The same things were measured in two ways. Each way mixes the same 9 hidden numbers, adds some noise and spreads widely along 5 directions of its own, which tell nothing about the thing.
Some things both ways: the first way, then the second way.
[ -6.5 -12.4 -13.4  12.6  -4.2   5.6  34.0  -6.2   0.9 -10.8  42.0  40.1
 -20.5  -8.0  -8.9  12.1 -28.4  44.6 -12.4 -23.1  28.5   5.2  -1.4 -12.7
  28.7   3.3]
[-23.8   3.5 -14.5  30.3 -34.8  38.8  14.2  18.9 -12.6  23.2  13.8  -9.9
  15.7 -21.3   9.8  57.7  10.5 -41.3]

[ 31.1 -41.6  -6.2  29.4  -2.5   5.7  -8.7 -20.9 -18.5   7.7  -4.3   6.5
  16.4  26.9  13.0  20.0 -14.0  49.3  32.0 -10.7   8.0  18.2  16.7  15.8
  16.9   2.6]
[ -9.4 -47.6  27.0 -22.3   3.5 -13.7   8.2  38.9 -19.1 -25.6  10.1  22.1
   6.3  48.9 -11.7  50.8  19.8 -28.1]

[ 15.3  20.6   4.9   0.1 -12.7  10.5  -1.0  19.0   8.2 -29.2   5.9  21.1
  23.9 -33.3   2.9   2.5  -0.3  21.4  23.3  21.2   5.6  16.6  37.3  -1.1
   3.4  33.7]
[ 11.3 -28.6 -11.3  40.3 -38.4   0.0 -42.5 -19.2  11.2  34.9  16.4  -1.0
 -31.9  28.5  21.4 -29.2  32.7  55.1]

[-11.9  -7.5  12.1  30.4  14.5 -15.5 -41.3   6.6 -14.4  29.0 -19.1 -31.5
  26.2  21.3   4.4  44.0   8.0   0.6  -4.2 -17.8 -31.0  11.2 -13.7   0.1
  -6.0 -34.4]
[ 37.4  -3.2  35.8 -14.0  12.4 -10.9  58.9  -6.6  -6.2 -62.6 -74.8   1.6
   6.5   8.9 -33.3 -11.6  32.6 -43.4]

[  8.9 -20.9 -11.8  -3.1  -0.9   5.4  -8.9  15.7   3.4  -3.6  41.1  -4.0
 -11.5 -29.3   0.9  -3.5   4.8   3.7 -16.8  11.2   6.2 -36.3 -16.6 -10.1
  10.7  -5.5]
[-17.7  43.9 -19.0 -29.7  33.2   2.1  27.3   8.6   6.7   7.6 -15.4  -4.1
  28.6 -49.4 -25.1  26.2 -38.7  -7.6]

[ -7.4 -27.1  30.0   9.0 -15.5   2.8 -49.4  47.2 -27.0  61.3   6.1 -23.4
  36.0   2.0  -4.7 -17.9  -2.9  18.0  14.1  -5.2  34.1 -67.0  -6.5  27.1
   1.4 -11.7]
[ 34.5   2.9   7.0  47.5 -38.4  30.4 -17.1 -38.7 -13.4   8.0 -15.3  13.7
 -24.5  30.4 -16.3 -20.4  44.6  71.1]

[ 12.0  21.1 -15.1  19.8  -7.0  -3.8  21.9  12.8 -15.3  -3.5   7.7   0.7
 -15.3   4.5   8.7  14.7  -2.3  43.6  -8.0   1.1   7.5   5.7 -18.0 -17.3
  24.5 -23.8]
[ -7.9 -49.4  30.9  -5.8   7.5 -26.9  11.9  12.8   9.5 -20.5 -10.6 -25.2
 -28.9  28.4  36.9  -1.8  34.2   3.1]

[-46.1   7.6  14.7  -4.1  -8.0 -17.1 -39.3  11.3  -1.8 -13.5   3.3  -5.9
  36.9  -8.8  -3.1  35.7  -8.4 -22.5   4.0  -2.1  -9.0  17.4  -4.6   3.1
   3.8   2.4]
[-42.6  -0.9 -11.7 -32.7  -4.1   3.4  -2.8  -5.3 -45.5  15.2  45.7  52.1
  46.7  22.2   8.0   5.9 -53.2  -0.7]

[-18.2  14.8  24.5   7.9  -7.6   5.8 -15.0  18.6 -11.4   9.0 -46.7 -12.4
  40.3  21.8   1.8  28.8 -23.3 -11.5  -6.1  -6.8   0.8  -4.9  -9.3  -4.9
 -17.6 -13.9]
[ 17.8   4.3  21.0  38.2 -35.2  54.0  22.9 -11.9 -11.5  -7.0 -27.1   5.7
   1.6  -8.1 -13.8   9.4  33.7   2.7]

[-18.0  15.3   4.0 -15.2  -3.7  12.5  16.0  -6.3  -0.8  10.7 -58.3 -16.2
  -1.9  47.1  12.6  21.4   2.8   2.4 -18.6 -20.8   9.8   7.7  -8.6 -12.8
  14.8 -22.0]
[ 15.6   6.5   4.1   5.2 -17.0  30.7 -29.6  19.5  14.8  10.0 -20.6  -0.9
 -10.1 -11.2   0.8 -11.3  19.3   3.5]

[  7.3 -18.7   8.9  19.5 -22.4   7.8   2.7  20.3  -5.0   7.5   9.9   9.0
  23.6   0.9 -19.2  -6.5   0.4  22.1  34.8  17.5   6.9  -7.0  19.3  30.8
  11.0   7.4]
[ 45.8 -11.8  20.5  16.9  -0.8   8.4  24.2  23.8  26.7 -12.0 -31.9 -17.0
 -19.0 -18.3   7.7  -3.1  37.6 -35.1]

[  1.9 -32.3  20.3  16.7  -1.7  17.8 -40.9   2.2  -5.7   5.6 -31.2 -12.8
  53.1 -11.5  -6.1   7.6 -15.1 -34.9  14.0  13.0   3.4 -20.0   9.6  31.3
 -40.6  -0.4]
[-24.5  -5.3 -17.4 -59.2  64.4 -40.2  -0.1  -3.4 -11.1   0.1  39.7  34.5
  16.3  16.6 -28.7  19.3 -71.1  34.3]

[-11.3  -6.4  16.2  22.1 -19.1 -13.7   6.2  17.8  -2.2  40.2 -20.4 -14.7
 -10.1  39.4  -3.2  19.7   7.5  25.4 -13.4 -14.9  23.1  13.9 -15.3  25.9
 -13.5 -36.0]
[-22.3   1.1  24.5 -10.7  15.1 -18.8  46.7  13.7 -11.4 -26.2 -10.9   3.3
  24.2 -16.5  -6.3   7.8  -5.4 -28.4]

[ -5.2  47.4   5.9  -0.3  -2.2  13.1  -0.2  12.6  16.3 -56.3 -26.2   9.4
  39.8 -39.1   0.9  35.2  -4.1 -25.7  13.3  35.3 -35.5  34.9  22.0 -24.6
 -16.2  29.7]
[-14.1 -22.6   5.5 -15.6  12.8 -40.5  13.0 -28.8   9.2 -10.3   5.6   7.2
  -3.4  28.3  24.0 -26.7 -19.0  14.8]

[ -0.6   4.9  14.3 -30.5 -22.2  16.8 -10.8  30.6   6.8   8.6 -18.1  19.4
  36.0  18.2 -10.1 -17.1   2.1  14.9  36.3  -0.6   3.6  -0.2  27.8  19.1
  22.3   8.6]
[  9.8  -3.8  -1.5 -20.2   4.2 -37.5  -7.1  25.7   9.9   5.1  -0.6  16.0
  18.4   4.9  10.0 -29.2 -20.6 -19.3]

[-22.2   3.2  19.2  35.1  -3.5 -15.2 -27.4   4.8 -13.1  15.9  -5.0  -6.1
  28.0  -0.9  -3.4   6.7 -12.7   4.6 -17.8 -13.4  34.7  -2.1  12.6  26.6
 -17.5 -19.4]
[ -7.1 -45.2  -3.6  25.8 -10.0  17.0 -10.2  11.2  -9.7   4.1  -1.5  -3.2
 -22.3   7.9  -4.1 -12.6  25.9  24.2]

[-10.9  -9.4  -0.2  24.1  -8.4   3.8  28.8 -12.1  -3.5  28.0 -32.5   5.1
 -15.0  47.7  -8.4   9.4   1.3  27.9 -12.2 -31.1  30.8  27.5   1.3  26.9
   6.4 -41.8]
[-20.8 -50.4   7.5 -25.3  33.9 -50.8  -5.1  32.2   4.5 -12.3  20.0  -1.5
 -12.8  26.8  19.5  -5.8 -11.7  -7.2]

[ 10.6  -9.1  -3.3  10.7 -11.3   0.7 -10.3   7.1   5.6 -22.7  19.3   6.7
  13.2 -27.0   0.3   3.8   6.2   5.8  15.7  24.8   0.6   6.0  16.8  11.6
   1.5  15.2]
[-14.2  22.1  25.3  -0.1  17.9  -6.3  67.6 -30.2 -14.9 -39.6 -13.7  10.3
  20.9 -21.3 -19.2   1.7  -6.5 -16.3]

[-28.6  -5.0  12.6   2.4  -3.9  31.2  -2.6  -8.1 -13.6  -6.4 -35.8  15.1
  57.0   7.5 -19.6  -5.5 -45.9 -27.8   0.8 -15.6  19.8 -30.8  14.2   6.7
   2.3  -1.0]
[  2.8 -17.7  -4.4 -19.8  32.8 -18.8   9.8   3.9   2.0 -20.5   0.9   4.8
  -6.7   7.2   0.6   3.1 -36.4 -23.1]

[-10.7  -7.6  11.2  31.6  -3.7  23.6  44.6 -20.2  -3.1  16.9 -53.4  -2.7
  10.3  45.9 -10.0  19.8  -7.2  12.4  -6.6 -15.2   7.9   6.3  17.7   3.1
   7.8  -7.5]
[ 21.1  28.0  18.0   4.9  13.3   3.5  46.3 -20.1   0.4 -52.9 -43.6 -12.0
 -16.0 -12.8 -12.4  11.4  -9.9 -43.5]

[ 27.3  23.9   3.8  -8.0 -14.1  23.5 -11.6  33.8 -19.2 -13.8  -0.6  20.2
  56.5  -5.0   2.6 -27.3 -19.4  33.7  39.4  14.7   3.9 -32.2  35.0  -8.6
  40.4  21.3]
[-10.7 -43.9   7.9  19.0 -57.9  49.4   5.1  31.0 -33.8  14.2   6.2  31.1
  21.9  37.9  -7.6  41.7  22.6  17.5]

[-17.0  -5.9   2.7   8.7 -10.1  -6.3 -17.8  -4.2 -13.9 -16.0  -5.7   6.3
  43.0  23.5  -6.7  20.0 -22.3  -0.3  18.3  -4.9 -11.5  12.5   1.9   9.2
  23.0 -12.0]
[ -3.4 -47.6  17.3  18.9 -14.4  -0.5 -18.9   4.1 -25.6  -0.8  37.2  23.1
 -21.5  52.0  23.6  -9.0  14.2  17.3]

[-11.8  10.3  -8.7  -0.6  13.3   4.1 -23.5  -0.1  -3.0 -33.7  12.1  -3.3
  43.0 -14.1 -10.1   5.6  -7.8 -36.8 -15.7  11.9 -37.4 -30.7   2.9 -21.1
  22.7 -13.5]
[ -9.1 -13.0  -4.7  19.5 -22.1  49.4  27.6  17.3 -30.5  -3.2  -9.8  30.7
  25.1   7.4 -32.9  28.7 -16.3  13.4]

Other things, the second way, with their names:
z671: [-14.1 -40.6  -1.7 -42.2  18.0 -24.5   2.0  76.8  27.6 -10.2 -13.2   0.1
  23.9  -0.2  -6.6  25.3 -26.7 -46.6]
z780: [  0.1  10.7 -12.3  65.6 -61.4  25.5  -8.2 -46.2 -33.6  12.9  12.0   8.8
 -14.2  25.4  15.7 -22.3  19.9  30.7]
z168: [ -7.5  13.0  10.1  28.4 -33.1  15.5  47.7   3.0 -43.1 -23.3 -24.1  12.4
  28.4   1.9 -26.8  21.5  19.2 -20.4]
z506: [-25.4  44.6 -21.6   1.5   5.0  17.1  15.9 -34.1 -38.2  13.6  13.2  14.0
  22.5 -20.5  -4.7  -4.4 -33.9  20.7]
z762: [ 10.1   4.2  19.8   0.0  -6.4  17.9 -19.2  24.3   7.7  -5.1 -21.4  -3.8
 -14.9   4.8  -0.3   5.4  14.9  14.1]
z444: [  8.8   4.4  -2.1   9.1  13.1 -28.4  10.7 -48.2  -0.6 -23.8  -1.3  11.6
 -16.1  17.6  -4.2 -27.9 -17.0  15.5]
z204: [-35.7  33.1  -8.0  38.8 -39.5  22.1 -28.5 -14.2 -20.9  15.5  20.0  18.1
   3.9 -15.0  -0.1 -16.0  -6.6  35.7]
z268: [ 19.1  27.0 -22.0 -21.0  34.4  24.8 -30.7  53.4  25.5  54.8 -17.5 -33.2
 -11.0 -69.8   5.4 -12.9   4.8  18.0]
z136: [ -5.1  46.9  -5.2  11.7  -0.1  -2.4  -3.4 -58.7 -24.0  -4.8   5.7  -1.9
 -16.8  -0.9  28.2 -31.3 -15.9  25.8]
z941: [ -1.1  16.7  -2.9  -9.3  27.6 -42.7 -14.4  18.1  38.5  -3.9 -21.1 -42.1
 -29.1 -35.7  25.6 -15.7   7.0 -31.4]
z573: [-33.8  13.7 -15.0 -23.0 -14.1  14.6   2.0   5.6 -28.5  25.8  -1.6  17.5
  40.2 -12.7  11.4 -12.8 -25.0   4.4]
z250: [ 12.1  32.9  -1.0 -43.7  12.7  27.0 -25.8  38.6  23.3  21.0 -10.9   4.4
  14.9 -33.9  14.6   9.4 -22.7 -36.9]
z194: [  8.9  18.7  -1.8 -15.3   2.9   5.3 -22.1  13.9  20.9   4.9 -13.1  -7.0
  -6.4 -15.1  14.7   4.0  -5.7 -28.1]
z81: [-10.2   1.5 -22.7 -51.4  47.4 -26.3   2.3  32.4  -3.6  18.1  20.4  21.7
  27.7  -5.9 -21.2  23.0 -69.6  12.3]
z447: [ 15.0 -19.3 -23.1 -21.8   7.6  -6.5 -17.7  56.6  31.2  33.1  -9.1 -12.6
   6.4 -20.8   5.0  11.3  -6.0 -32.4]
z201: [ 26.0  29.8   4.9 -10.1   7.0  31.5  -6.6  21.0  -0.4  24.7 -26.0 -12.3
   7.9 -50.0 -13.1  -0.4  45.0 -22.9]
z936: [ 35.3 -44.4  44.2 -30.4  -2.4 -20.5  60.0  18.7 -16.6 -41.8 -43.2  22.7
  25.9  50.0  -5.1   6.0  35.9 -40.6]
z800: [-19.9 -40.8   4.4  -0.1 -30.6  52.2   3.9  40.6 -16.8  15.7  20.0  37.3
  27.2  28.3   1.7  47.4  -8.5  -0.1]
z343: [-10.9 -16.5  -6.8  34.1 -43.4  58.6   1.6  -9.8  -5.0   0.9   7.7  33.9
   7.7  18.1  -7.7  26.0 -27.5  21.1]
z435: [ 37.6  -5.5   9.4  36.9   1.0  57.8  13.4 -11.1 -19.8   4.2  -7.7 -11.4
 -33.5   2.7  -4.0  32.7  33.5  28.6]
z30: [  2.8  16.9  17.2   3.9  11.0 -26.9  49.9  -1.7  16.8 -54.3 -63.2 -17.0
   2.0 -30.7 -23.3 -19.3   1.7 -39.6]
z245: [ 14.3  21.2  19.6   0.6  16.1  13.3   6.3 -36.7  -2.8  -7.5  -3.4   7.5
 -17.3 -20.3  11.2 -47.1  -0.1  28.6]
z923: [ 20.0  21.4 -13.7  27.2   8.7  -9.0  -8.8 -38.5  -1.8   5.7 -10.5 -20.0
 -37.4  -4.0   0.3 -23.7  18.9  22.6]
z697: [ 17.5  42.7 -11.0   7.6 -17.1  61.8 -56.0   1.7  29.4  36.0  -7.2   0.5
 -15.4 -35.3  -0.7   6.7  11.2  17.1]
z349: [-35.2  -7.7 -17.4   1.4  17.8 -43.5  38.6 -70.5 -31.3  -7.1  42.1  16.5
   5.6  38.5  15.1  -3.1 -48.6  32.4]
z549: [ 22.3   2.6  11.1   5.4   7.2 -33.7  23.2 -44.0  -5.4 -13.4  -3.5   1.3
  -9.3  18.7  14.3 -34.7   7.5  -0.4]
z577: [ -6.1  25.8  16.8  47.1 -18.4  18.4  33.8 -48.2 -32.7 -10.8  -8.9   7.4
  -5.7 -13.1 -29.7  -5.2  34.8  33.4]
z459: [ -9.1   7.9   9.0   3.2  15.0  -9.3  11.9 -64.5 -31.2 -14.9   4.7  15.4
 -16.1  21.0   5.4 -38.5 -12.5  68.2]
z44: [ -7.4   9.0 -29.6  53.7 -44.9  -1.1 -31.9 -19.6  -3.7  15.8   4.2   5.8
  -7.2  -3.1  -7.1 -33.6   7.4  19.2]
z733: [ -0.7   5.2 -10.0  18.6  -6.4   7.5  -6.9 -13.4  -1.9   4.7  11.3  19.2
  -1.1   3.1 -10.7   5.1 -13.3  32.3]
z45: [  6.7   1.5  -9.5 -51.8  39.3 -28.4 -12.9  36.5  15.7  18.3 -32.2 -24.7
   2.9 -26.8   5.9 -29.0   0.1  -7.7]
z690: [-43.8   2.8   8.8 -22.3  -4.3 -14.7 -11.8 -26.7 -29.0 -10.7   9.6  28.9
  10.5  26.9  10.0 -22.0 -18.7  42.2]
z434: [ -8.4  40.4 -26.9  22.0  -8.7  19.6 -41.9 -15.5  27.8  20.1  37.5  24.5
  -8.7  -7.5  -4.5  16.9 -56.2  38.0]
z56: [-41.0 -17.9  12.8  46.0 -35.4 -36.5  -4.2 -54.0  -2.5 -18.9  60.1  31.4
 -18.0  55.0  34.8  -8.5 -14.6  40.6]
z763: [-25.8  20.7   8.7  -0.4  22.3  10.6  35.2  41.0   3.7 -26.2 -24.4  -4.2
  15.8 -53.7 -11.1  10.4 -38.4 -27.1]
z830: [-16.2 -13.0   1.3 -38.5  26.7 -33.8  12.6  37.3   3.7  -3.6 -18.8 -16.2
  10.4   1.6   0.3  20.6  -8.7 -25.4]
z89: [  8.5 -40.1 -12.6 -13.8   9.3 -10.8 -72.6  37.3  14.0  47.8  19.1 -14.7
 -39.8  22.2  13.2  -6.7  29.5  63.9]
z263: [ 44.3 -24.9  16.8 -20.2  37.4  12.3  12.1  -2.4  20.2   5.7 -10.2 -13.5
 -30.8   0.4   6.9   7.0  16.8   8.2]

Some of these things the first way, each followed by its name:
[-19.7  -4.3 -11.6  -8.5  12.2  28.0   7.9 -16.1   3.2 -15.4 -11.7  14.5
   9.6 -12.8  -7.9   4.8  -9.7 -18.0 -14.3 -17.9   4.6  -7.4   9.5 -11.8
  18.4  -4.3] | z444
[ 23.5  -0.1   9.5  26.5  -3.7  -4.3 -18.0   9.9 -11.1  21.2 -40.6 -18.6
  12.1  27.8  17.0  25.0   3.7  26.5   2.1  -2.9   5.5  19.6  -3.4  13.7
 -23.3 -28.9] | z89
[-20.1 -13.0   2.0  -7.3 -24.3  19.0  35.4   4.6  11.8 -17.1  21.1  23.1
  -6.6 -18.0  -7.6  -2.7 -19.7  11.0  -3.1   5.8  42.2 -19.2  10.2  -3.2
  19.2  34.7] | z56
[ 13.2 -27.7 -40.8  28.9  14.1  11.8  21.3 -25.9 -15.7 -16.2  23.9  -0.1
 -13.3  -1.5  -9.7   7.6   1.2  11.6  -0.7   3.6 -20.7 -10.7 -14.9  -5.9
  43.5 -31.1] | z435
[ 20.5  -9.5   4.0  30.6 -13.3 -20.7   2.2   5.2   0.3   3.5  -7.9 -38.7
  -3.2  39.4  21.3  36.9  30.5  27.6   5.0  27.5 -29.4  12.6  -1.7  -1.8
  11.8  -5.6] | z762
[-37.4 -29.9   3.4  10.4 -14.4  -4.8  -5.2  24.3 -11.8  52.9  36.5   3.1
 -15.2  -2.6 -28.6  -8.8   9.9  28.2   7.3 -28.5  36.9 -15.3 -15.8  33.8
  30.5 -27.2] | z549
[-33.5 -10.1  -7.8  41.7  -3.8  -9.6  40.6 -22.1  17.5 -20.9  37.4 -19.6
 -23.1 -23.4 -11.9  16.9  37.9  -1.2 -17.8  27.7  -4.0   1.3  24.4   0.4
  32.4  26.2] | z343
[ 22.5  18.9 -31.5 -28.7  12.2  34.1  23.8 -22.9  10.8 -56.9 -15.9  31.6
  13.4  -2.3  11.5   0.1 -11.5   2.2  -1.6  -0.5 -18.4   8.5  26.1 -38.4
  42.3   9.1] | z671
[-20.5 -11.5  54.2  19.3 -36.3 -12.5 -36.9  42.0 -14.5  22.2  -8.1 -22.7
  58.8  15.0   2.7  24.1 -31.8   6.4  19.0  17.7  22.2 -32.0   0.6  16.0
 -25.6  27.7] | z194
[-10.7  56.1  14.9 -28.8  -5.4  43.3  24.8  12.2   0.6 -17.5 -64.8  48.4
  50.9  25.8  -8.9  -5.4 -47.7   8.2   1.2 -33.2  13.5   6.3  31.6 -25.6
  16.5   4.1] | z780
[ -1.8  29.0   7.4 -10.3 -15.6   8.2  16.4  13.8  -7.4  22.8 -44.3 -10.2
  -8.4  30.9  21.3  -4.8  17.2  41.2  -6.0 -14.6  43.1   1.6  14.3  -2.5
  24.8  -4.9] | z690
[ 29.4 -17.6 -33.5  -1.1   8.1  -3.7  -3.5 -19.1   9.0 -11.0  12.0   9.7
 -40.1  -8.7  23.6  25.5  36.7  47.7  18.9  -7.2  -1.0  66.3   6.8   5.7
  23.6  -7.6] | z201
[ -2.5   5.6  13.2   9.3  -2.7   2.7 -10.0  26.1 -16.3  34.5 -23.2  -3.4
  15.4  35.9  -2.2  16.8 -25.8  17.2 -20.9 -29.7   9.7 -17.5 -28.1  -7.7
  -6.8 -44.7] | z830
[  1.5  -2.3 -11.4  17.7   2.1  27.3   2.2  -0.9 -14.4 -19.5 -19.3  -3.9
  27.6 -25.5  -8.9   7.1  -8.2 -15.7  23.7  21.4  -9.2  -7.6  -2.5   2.3
   2.2  -3.0] | z263
[-16.6   0.1   5.2  28.0  -9.7  -5.4  15.5  -3.7  -1.0   3.3 -14.6 -16.0
   1.9  20.4  -4.7  29.2  16.7  11.1   4.9   5.1  -9.0  22.7   5.4  10.5
  10.8  -5.5] | z800
[ -8.6 -26.8  -6.8   9.1  -2.3 -14.0  -4.0  10.3  -1.5  25.7  56.4  -5.5
 -28.9  -6.4   0.2 -11.9  16.6  33.6 -31.1 -14.8  33.1 -35.2  -2.1   4.1
  33.7 -14.3] | z30
[ -4.1  33.4  -9.1 -34.7  15.6  -3.4 -47.8  26.5  -8.8 -15.2 -15.0  -6.7
  23.3  -0.7  17.5  32.5 -14.8 -21.2 -26.3 -15.3 -31.2  -2.1 -44.5 -41.2
   2.3 -48.6] | z45
[-15.3 -12.5   2.3  13.6 -15.7 -31.3 -14.9  11.8   7.5 -28.0  52.4 -28.3
  11.6  -0.7  -1.5  11.0   8.6 -19.8 -27.5  40.7 -19.7 -38.8 -11.5  -3.4
  16.9  -4.9] | z763
[ -0.2  33.5 -22.6   0.3   4.7  28.3  39.2 -13.8   1.7 -12.3 -48.3   2.5
 -14.4   4.4   1.5  -7.8  28.8  10.0  -6.6  -5.1  11.7  23.1  19.7  -1.1
  28.2 -18.7] | z459
